The rows come from 6 hidden closed curves, with some noise, and rows from the same curve form a group. Each curve winds through 6 dimensions. The rows are also pushed far along 4 directions, which tell nothing about the answers.
Some rows, each with its group after it:
6 5 17 -9 9 -22 -10 26 -8 -1 -29 6 -16 27 25 15 7 12 -> q835
18 -3 2 22 -20 -37 -11 11 -11 34 -14 11 6 6 45 3 -3 15 -> q261
10 -4 10 5 -11 -1 6 3 -11 21 12 18 3 -9 8 -4 8 22 -> q404
20 -10 2 -5 -15 -3 5 14 -2 4 13 13 1 -12 -13 7 6 -4 -> q237
16 -16 -1 -15 18 -29 6 18 8 21 11 -2 -9 1 11 26 -16 4 -> q131
18 -13 -3 -2 -8 0 24 3 8 14 17 10 4 -23 -19 -7 5 -7 -> q835
4 4 4 8 -1 -5 -1 6 -5 12 6 10 4 5 3 -2 9 8 -> q261
-6 8 10 7 2 2 -6 1 -13 3 -7 8 3 9 14 -8 6 13 -> q237
-8 22 3 -37 17 26 -7 17 -22 -37 13 2 -1 6 -22 5 5 -10 -> q237
-8 4 -8 -5 0 6 0 -1 5 -12 -8 -10 2 -9 -4 -5 -7 -16 -> q835
7 -14 9 0 13 -8 11 12 10 20 10 11 1 -9 6 17 -2 10 -> q131
5 12 12 -29 -1 10 -6 35 -32 -13 7 20 5 -15 2 5 4 2 -> q237
-5 -3 5 -4 15 -7 11 19 1 4 -5 6 4 0 -1 14 7 0 -> q404
-4 0 0 24 -36 5 -13 -19 -14 -2 -18 2 3 -1 9 -25 6 7 -> q31
34 -9 12 -8 -34 7 0 15 -32 15 21 34 15 -37 13 -13 -4 11 -> q404
6 -19 21 -31 -1 24 -2 29 -35 -25 22 19 18 -36 -8 -4 -9 -11 -> q131
14 -7 3 13 -27 -2 -12 6 -13 16 22 17 12 -19 6 -6 1 6 -> q261
-7 -11 4 6 9 6 11 -9 11 4 -5 -2 1 -6 -5 -8 -1 -1 -> q261
-5 -2 -19 -18 37 -10 20 -2 39 4 13 -25 -15 9 -16 36 -11 -8 -> q131
-9 2 4 10 5 -7 -2 9 -3 8 -17 7 7 -1 15 5 1 4 -> q404
13 2 11 -7 -2 -4 0 29 -21 4 12 21 11 -5 7 6 10 3 -> q261
4 -22 -11 -32 33 -4 32 3 23 -7 22 -23 -9 -10 -27 15 -16 -22 -> q131
-8 11 -33 21 -13 7 29 -48 20 30 28 -24 5 -13 -10 -36 0 4 -> q261
-5 15 -19 -11 24 0 17 -10 17 -2 -4 -15 -9 13 -21 -3 0 -14 -> q404
-24 12 5 -17 19 21 -4 6 -12 -24 2 -5 1 5 -7 5 3 3 -> q835
10 -15 -3 -8 -1 -19 -5 7 7 4 4 -11 -7 -2 12 16 -17 -5 -> q404
-40 34 -15 16 6 41 3 -59 6 -30 -16 -29 -2 30 -18 -44 13 0 -> q237
-29 30 4 -8 17 17 -6 -6 -6 -31 -27 -15 -11 30 -2 -16 14 -2 -> q835
0 -5 6 -14 16 -12 -7 26 4 -4 -19 4 -7 -1 6 28 -9 -6 -> q237
7 -1 -7 7 7 -15 14 -12 18 14 -14 -9 -8 11 1 -11 0 -6 -> q131
19 -7 -13 3 -14 -12 23 -2 5 33 15 7 6 -23 7 -2 -6 6 -> q404
10 -16 18 8 -6 -4 3 4 -10 18 8 18 5 -4 19 4 2 23 -> q237
-11 8 -10 -7 16 -2 13 -3 14 8 12 -18 -6 0 -1 -5 -4 -1 -> q835
13 16 -5 48 -35 -34 -24 -19 7 38 -33 7 -8 29 45 -5 8 28 -> q131
23 1 24 5 -36 17 -8 22 -39 6 19 45 20 -25 2 -19 20 14 -> q131
-24 4 -17 -22 30 15 9 -4 11 -20 16 -25 -2 -6 -35 3 -10 -24 -> q31
-3 -14 0 -19 34 2 26 0 16 6 24 -10 -4 -3 -13 15 -8 2 -> q237
-1 -5 7 3 -1 -5 -1 16 -11 -5 -12 13 4 5 -5 11 11 -1 -> q31
-4 -7 12 28 -19 1 1 -10 -6 23 -6 13 10 -13 24 -18 4 22 -> q835
2 -7 -2 -11 -10 17 7 5 -13 -15 25 2 9 -21 -34 -19 6 -19 -> q31
2 -2 10 -3 3 3 -7 12 -10 -8 -13 19 1 3 -7 16 6 3 -> q835
7 3 -15 -29 23 -19 9 15 10 -3 6 -18 -12 9 -6 22 -13 -14 -> q261
4 13 11 11 -12 -12 -29 17 -18 0 -25 18 0 15 19 4 8 8 -> q237
-2 10 7 -5 -11 12 -5 4 -25 0 1 13 6 -12 12 -13 1 13 -> q261
6 -9 -14 14 -13 -4 15 -19 20 26 25 -8 2 -15 2 4 -5 11 -> q131
13 0 -3 -7 15 -27 -1 0 11 12 -24 -4 -18 20 20 17 -14 6 -> q404
2 -7 -18 11 5 -17 18 -17 31 28 10 -18 -3 -3 9 12 -11 4 -> q31
-1 8 3 -23 12 2 -14 23 -13 -18 4 1 -2 2 -2 14 -6 -9 -> q404
5 5 19 -15 2 0 -21 30 -26 -15 -11 20 -3 10 7 14 7 6 -> q31
-7 8 -13 0 5 0 6 1 4 -2 10 -12 12 -6 -1 -3 -4 -16 -> q261
-18 8 -8 6 13 3 15 -1 9 5 3 -7 5 0 -11 1 10 -2 -> q404
6 -2 -12 -9 -20 29 15 -4 -6 -5 31 9 18 -44 -33 -16 -2 -18 -> q835
-12 -1 -3 6 -4 11 -5 -3 -3 -5 4 -1 13 -15 -4 -7 -4 -9 -> q835
22 -9 5 2 -11 -25 -18 7 -3 6 -11 3 -11 15 19 6 -6 3 -> q404
-19 -5 -7 17 27 -13 11 -27 36 12 -26 -23 -14 22 3 1 -6 2 -> q261
-24 13 -1 -23 38 7 2 7 10 -21 -23 -15 -11 11 -4 12 -8 -10 -> q835
-10 10 4 -23 4 38 13 5 -20 -13 35 10 11 -27 -25 -13 7 2 -> q404
-6 -17 -1 1 12 10 25 -12 17 10 16 -6 5 -22 -17 -11 -4 -6 -> q261
0 29 8 3 -22 23 -22 3 -29 -23 -7 18 7 8 -2 -19 19 2 -> q31
-8 23 0 -15 -3 36 0 -4 -24 -24 24 6 8 -5 -25 -22 14 -2 -> q237
9 -5 21 -9 -4 10 -6 38 -27 -11 6 33 20 -20 1 11 8 -5 -> q31
39 -29 6 -8 3 -37 20 27 10 31 10 13 -3 -11 7 14 -6 -6 -> q131
-1 15 4 -22 10 8 6 13 -9 -10 -4 5 -10 4 -5 4 7 6 -> q835
5 8 -11 -5 2 -10 -4 -7 5 7 -4 -8 -8 8 7 2 -10 1 -> q404
-21 2 -2 7 23 12 0 -17 19 -17 -17 -14 -4 16 -18 -3 1 -13 -> q237
-2 12 -6 19 6 -26 3 -10 9 15 -32 -8 -10 35 22 -1 7 10 -> q261
-12 23 6 -10 -11 32 -31 8 -23 -39 -10 14 3 -1 -18 1 8 -7 -> q237
5 -10 -9 -16 9 3 27 -3 5 19 32 -4 3 -27 -12 -9 -11 -2 -> q261
-3 9 -5 -5 -9 14 -7 -5 -9 -21 -8 -5 4 -4 -6 -19 -3 -16 -> q131
13 -28 -8 -30 25 -20 21 23 15 -1 26 -13 -9 -6 -35 23 -9 -25 -> q31
7 -9 6 12 -8 -6 6 2 -5 11 9 10 4 3 -2 -1 13 9 -> q835
13 -14 -6 -7 20 -5 34 1 28 11 24 -6 -1 -6 -25 4 2 -16 -> q31
-7 -1 -11 8 -3 5 2 -10 5 6 16 -8 8 -12 -10 -11 -4 -8 -> q31
5 -7 13 -21 11 1 1 30 -11 -16 -8 13 2 -5 2 24 0 -6 -> q31
1 1 -12 7 1 -4 -4 -8 18 6 6 -4 -6 4 -17 12 -1 -4 -> q237
-16 13 -6 8 7 18 0 -19 8 -22 -7 -12 1 15 -25 -19 10 -17 -> q131
8 3 3 14 -22 0 -10 1 -5 -1 -4 11 4 2 5 -1 9 2 -> q131
-15 28 -1 0 -5 29 -16 -5 -14 -40 -14 -1 7 12 -22 -25 15 -22 -> q31

New rows, each followed by its group:
11 -5 5 -18 1 6 -1 12 -9 -7 16 9 -3 -9 -21 -2 2 -7 -> q261
6 8 -4 22 -14 -8 3 -18 -1 21 6 2 -1 14 6 -18 14 17 -> q237
-8 7 -9 -1 5 0 6 -10 11 10 -9 -6 -6 -4 6 4 -7 8 -> q835
12 1 -9 4 -17 -14 -2 6 2 22 10 6 -1 -13 6 8 -2 7 -> q237
2 5 -4 12 -17 4 -8 -6 -5 1 3 2 10 -9 1 -20 -1 -9 -> q131
22 -6 -7 -21 -2 9 27 16 -7 8 39 14 14 -35 -28 -8 1 -17 -> q404
16 -13 7 31 -15 -32 -8 4 6 37 -18 16 1 4 26 5 2 14 -> q835
11 -19 -1 -4 24 -24 18 12 28 31 18 -1 -6 -5 6 34 -9 8 -> q131
2 -14 -3 24 -13 -15 18 -19 13 42 12 -1 -3 -6 19 0 3 32 -> q404
-1 -19 -4 12 16 -5 17 -12 30 18 11 -5 -2 -4 -18 8 -2 -3 -> q237
-14 11 -17 20 -2 7 12 -35 25 15 5 -15 -4 5 -2 -4 3 12 -> q131
9 -15 17 8 -7 -5 -1 6 -3 5 -11 15 -1 -1 7 2 6 9 -> q261
-2 -1 5 -16 13 -1 4 16 0 0 -7 4 -3 -10 8 12 -7 1 -> q835
-4 15 -25 3 -4 7 20 -26 13 10 18 -16 -2 -1 -19 -16 5 -1 -> q404
-37 29 -5 -4 15 44 3 -23 -7 -38 -3 -13 3 14 -36 -28 19 -10 -> q835
9 -2 -13 -13 18 -28 11 16 10 16 8 -12 -1 3 11 18 -13 -9 -> q261
-6 -2 -6 17 -3 6 13 -10 13 11 18 -3 13 -11 -2 -3 5 -1 -> q261
8 21 0 1 -16 -10 -26 10 -15 -6 -22 8 -5 19 20 4 3 4 -> q131
20 -26 8 6 -7 -16 -2 18 7 13 18 12 6 -13 -6 11 -1 -9 -> q261
5 -13 3 4 19 -22 12 3 10 22 8 -4 -1 10 11 6 -3 6 -> q237
-18 10 -12 14 -10 17 -3 -31 11 -6 -10 -11 -2 -1 -6 -11 -1 3 -> q237
10 -8 9 -19 3 1 -5 17 -8 -22 3 2 -6 5 -11 4 0 -12 -> q404
7 -13 9 8 1 -20 5 11 4 12 -6 4 -5 11 7 12 9 8 -> q404
6 -13 16 5 6 -9 -11 16 2 1 -14 17 -2 5 3 20 2 3 -> q237
11 1 11 16 -25 6 -3 -2 -13 16 8 26 4 -6 1 -8 17 23 -> q237
9 -4 0 27 -23 -7 -1 -20 3 27 5 8 -2 1 2 -21 8 17 -> q261
-29 6 -7 6 7 21 -10 -26 2 -23 -4 -20 3 6 -8 -10 -6 -6 -> q131
-4 13 1 24 -22 3 -19 -25 -7 2 -24 3 -9 20 5 -26 11 15 -> q261
-7 -13 8 17 -7 6 1 -4 1 3 10 1 11 -12 -3 -15 4 -3 -> q404
-7 17 -20 -35 39 -5 11 7 25 -14 -4 -26 -16 11 -12 22 -16 -22 -> q131
-9 6 11 -13 17 13 -12 19 -14 -25 -13 13 4 4 -14 11 4 -10 -> q835
-9 2 -9 -9 -5 18 4 -13 -1 -14 11 -12 2 -11 -10 -7 -7 -5 -> q131
-2 -6 11 16 -16 20 4 -14 -13 5 17 15 10 -11 -6 -17 13 17 -> q131
4 -2 18 7 -19 11 -26 16 -21 -19 -6 21 10 -6 -2 -6 9 -7 -> q261
-19 1 -19 4 17 -11 -2 -26 30 0 -6 -38 -17 20 2 7 -15 -2 -> q404
-3 10 9 11 -3 -4 -20 9 -9 -5 -32 13 0 10 12 -1 5 0 -> q835
15 -16 9 15 -10 -16 8 6 4 33 18 16 2 -7 16 18 6 26 -> q261
13 -17 -1 -12 7 -17 6 12 6 19 20 -1 -4 -11 12 29 -15 11 -> q131
3 -21 2 1 28 -21 6 4 28 3 -10 -10 -8 14 -5 24 -9 -12 -> q237
4 0 -10 24 -33 0 -3 -24 -2 13 0 -4 8 -11 8 -29 -1 1 -> q261
-4 2 2 -16 5 21 16 -2 -6 -4 11 3 4 -22 -5 -13 -5 0 -> q131
8 -16 11 -25 11 14 1 19 -6 -16 23 12 3 -16 -19 24 -5 -4 -> q237
-18 13 -14 37 5 -14 15 -38 26 27 -38 -14 -9 27 15 -13 9 17 -> q404
-16 26 -5 10 10 16 2 -23 5 -6 -15 -6 -6 23 -12 -22 15 4 -> q131
-9 9 10 14 5 -6 -3 0 -7 9 -25 7 1 16 25 -2 7 17 -> q261
0 7 6 -4 1 -1 -13 27 -15 -14 -10 15 11 1 4 19 5 -8 -> q31
12 0 -12 7 -23 -10 3 0 2 25 17 5 3 -20 4 0 -2 7 -> q237
12 -1 11 -12 -3 -10 -8 24 -22 7 -3 17 0 -4 22 11 -4 14 -> q261
-19 23 -15 17 16 -6 -3 -23 32 2 -33 -21 -11 27 8 3 -1 -2 -> q131
5 -3 -7 -9 14 -13 19 -2 9 6 -7 -11 -7 7 -4 -5 -3 -7 -> q261
5 0 -5 -12 -3 3 11 12 -4 -8 4 2 6 -11 -11 0 2 -14 -> q404
-22 1 5 1 9 21 -3 -2 -1 -22 4 -8 8 -5 -16 -14 4 -14 -> q404
-11 22 -10 -19 16 17 -1 8 -1 -29 13 -10 2 8 -27 4 7 -22 -> q261
-18 12 6 -4 10 24 0 -14 -10 -19 -6 0 -3 12 -12 -13 10 9 -> q131
14 -25 8 -2 -6 -5 -1 7 8 8 15 9 -5 -15 -7 15 -6 4 -> q261
5 11 -2 -5 5 2 7 -1 -4 1 -5 5 -3 7 -7 -6 6 0 -> q404
7 -30 -6 15 -9 -18 15 -16 23 36 37 -14 -3 -14 6 2 -10 15 -> q404
-4 -24 -5 17 10 -6 22 -21 32 21 15 -12 0 -5 -7 7 -4 4 -> q131
24 -24 19 -4 -21 6 -9 31 -19 -3 29 29 18 -34 -12 2 3 -12 -> q261
21 -15 3 0 -22 -22 -9 9 -10 14 7 6 -7 -2 11 5 -3 10 -> q31
8 2 7 -1 -10 3 -6 1 -15 -13 -9 7 -2 11 -5 -13 10 -3 -> q131
7 10 10 18 -11 -6 -8 -3 -8 13 -18 17 -3 16 13 -13 16 17 -> q131
13 -12 -4 10 -2 -21 10 4 15 15 1 -5 -1 3 -3 -3 3 -11 -> q835
1 -4 9 -34 26 9 9 29 -1 -22 12 5 -4 -2 -19 29 2 -10 -> q261
-2 3 -4 -9 11 -2 0 0 0 4 7 -5 -2 -1 2 3 -9 2 -> q131
12 -18 12 -5 12 -16 -4 24 9 9 -5 16 -6 -1 -2 32 -2 2 -> q237
-9 -4 7 20 -6 -23 -21 9 1 0 -31 -4 -3 20 27 14 2 4 -> q404
7 13 1 -16 9 7 -6 5 3 -15 5 -4 -5 7 -3 -3 -3 -12 -> q31
-18 -1 -17 13 14 -6 26 -34 32 26 7 -26 -13 9 -1 1 -1 19 -> q404
-17 -2 -7 -4 17 9 19 -14 11 6 20 -13 -1 -3 -12 5 -1 8 -> q835
13 -13 16 -9 -8 6 -15 30 -14 -17 11 20 10 -15 -13 7 3 -16 -> q261
21 -28 17 12 -22 -14 -12 10 0 18 5 21 -3 -12 11 14 -2 16 -> q261
-9 10 -7 18 -19 17 -6 -16 -8 -8 7 -2 13 -3 -14 -26 12 -8 -> q835
-5 1 13 20 -11 8 -16 -5 -4 1 -20 18 2 4 3 -1 10 13 -> q237
-2 -10 -8 17 -12 -1 3 -14 10 20 17 -5 10 -22 6 -7 -10 2 -> q261
32 8 25 -8 -33 -1 -29 49 -42 -4 -2 47 14 -15 22 9 11 4 -> q131
-12 11 -20 -3 1 21 25 -18 10 -8 12 -15 7 -14 -29 -21 5 -17 -> q404
-13 6 4 -4 26 2 -5 -11 5 -22 -17 -14 -9 36 0 5 1 -2 -> q237
13 -19 -11 -17 0 -8 20 11 10 13 51 -10 1 -23 -16 15 -7 -6 -> q404
-2 8 -8 11 -15 18 4 -16 5 -5 13 -1 8 -7 -16 -15 9 -6 -> q131
-10 -2 -8 -2 9 -9 -2 7 11 -12 -5 -17 -1 7 -5 10 -3 -18 -> q404
16 2 -10 7 -6 -36 6 5 8 29 -5 -7 -10 14 20 5 0 7 -> q237
-29 14 -9 -18 30 6 4 2 9 -19 -10 -22 -10 13 -5 20 -4 -3 -> q404
9 -2 17 -37 3 14 -5 34 -35 -21 3 20 6 -22 -2 -2 -5 -9 -> q261
21 -19 10 38 -14 -45 0 -2 6 57 -7 14 -2 12 45 5 2 35 -> q237
-10 -6 -9 -21 31 -6 18 8 15 -11 25 -27 -6 10 -21 14 -2 -16 -> q835
-28 20 -1 15 20 10 -4 -23 16 -2 -27 -9 -7 24 6 -2 5 12 -> q131
9 0 -9 32 -5 -16 12 -22 27 24 -5 -6 -1 17 2 -11 10 1 -> q31
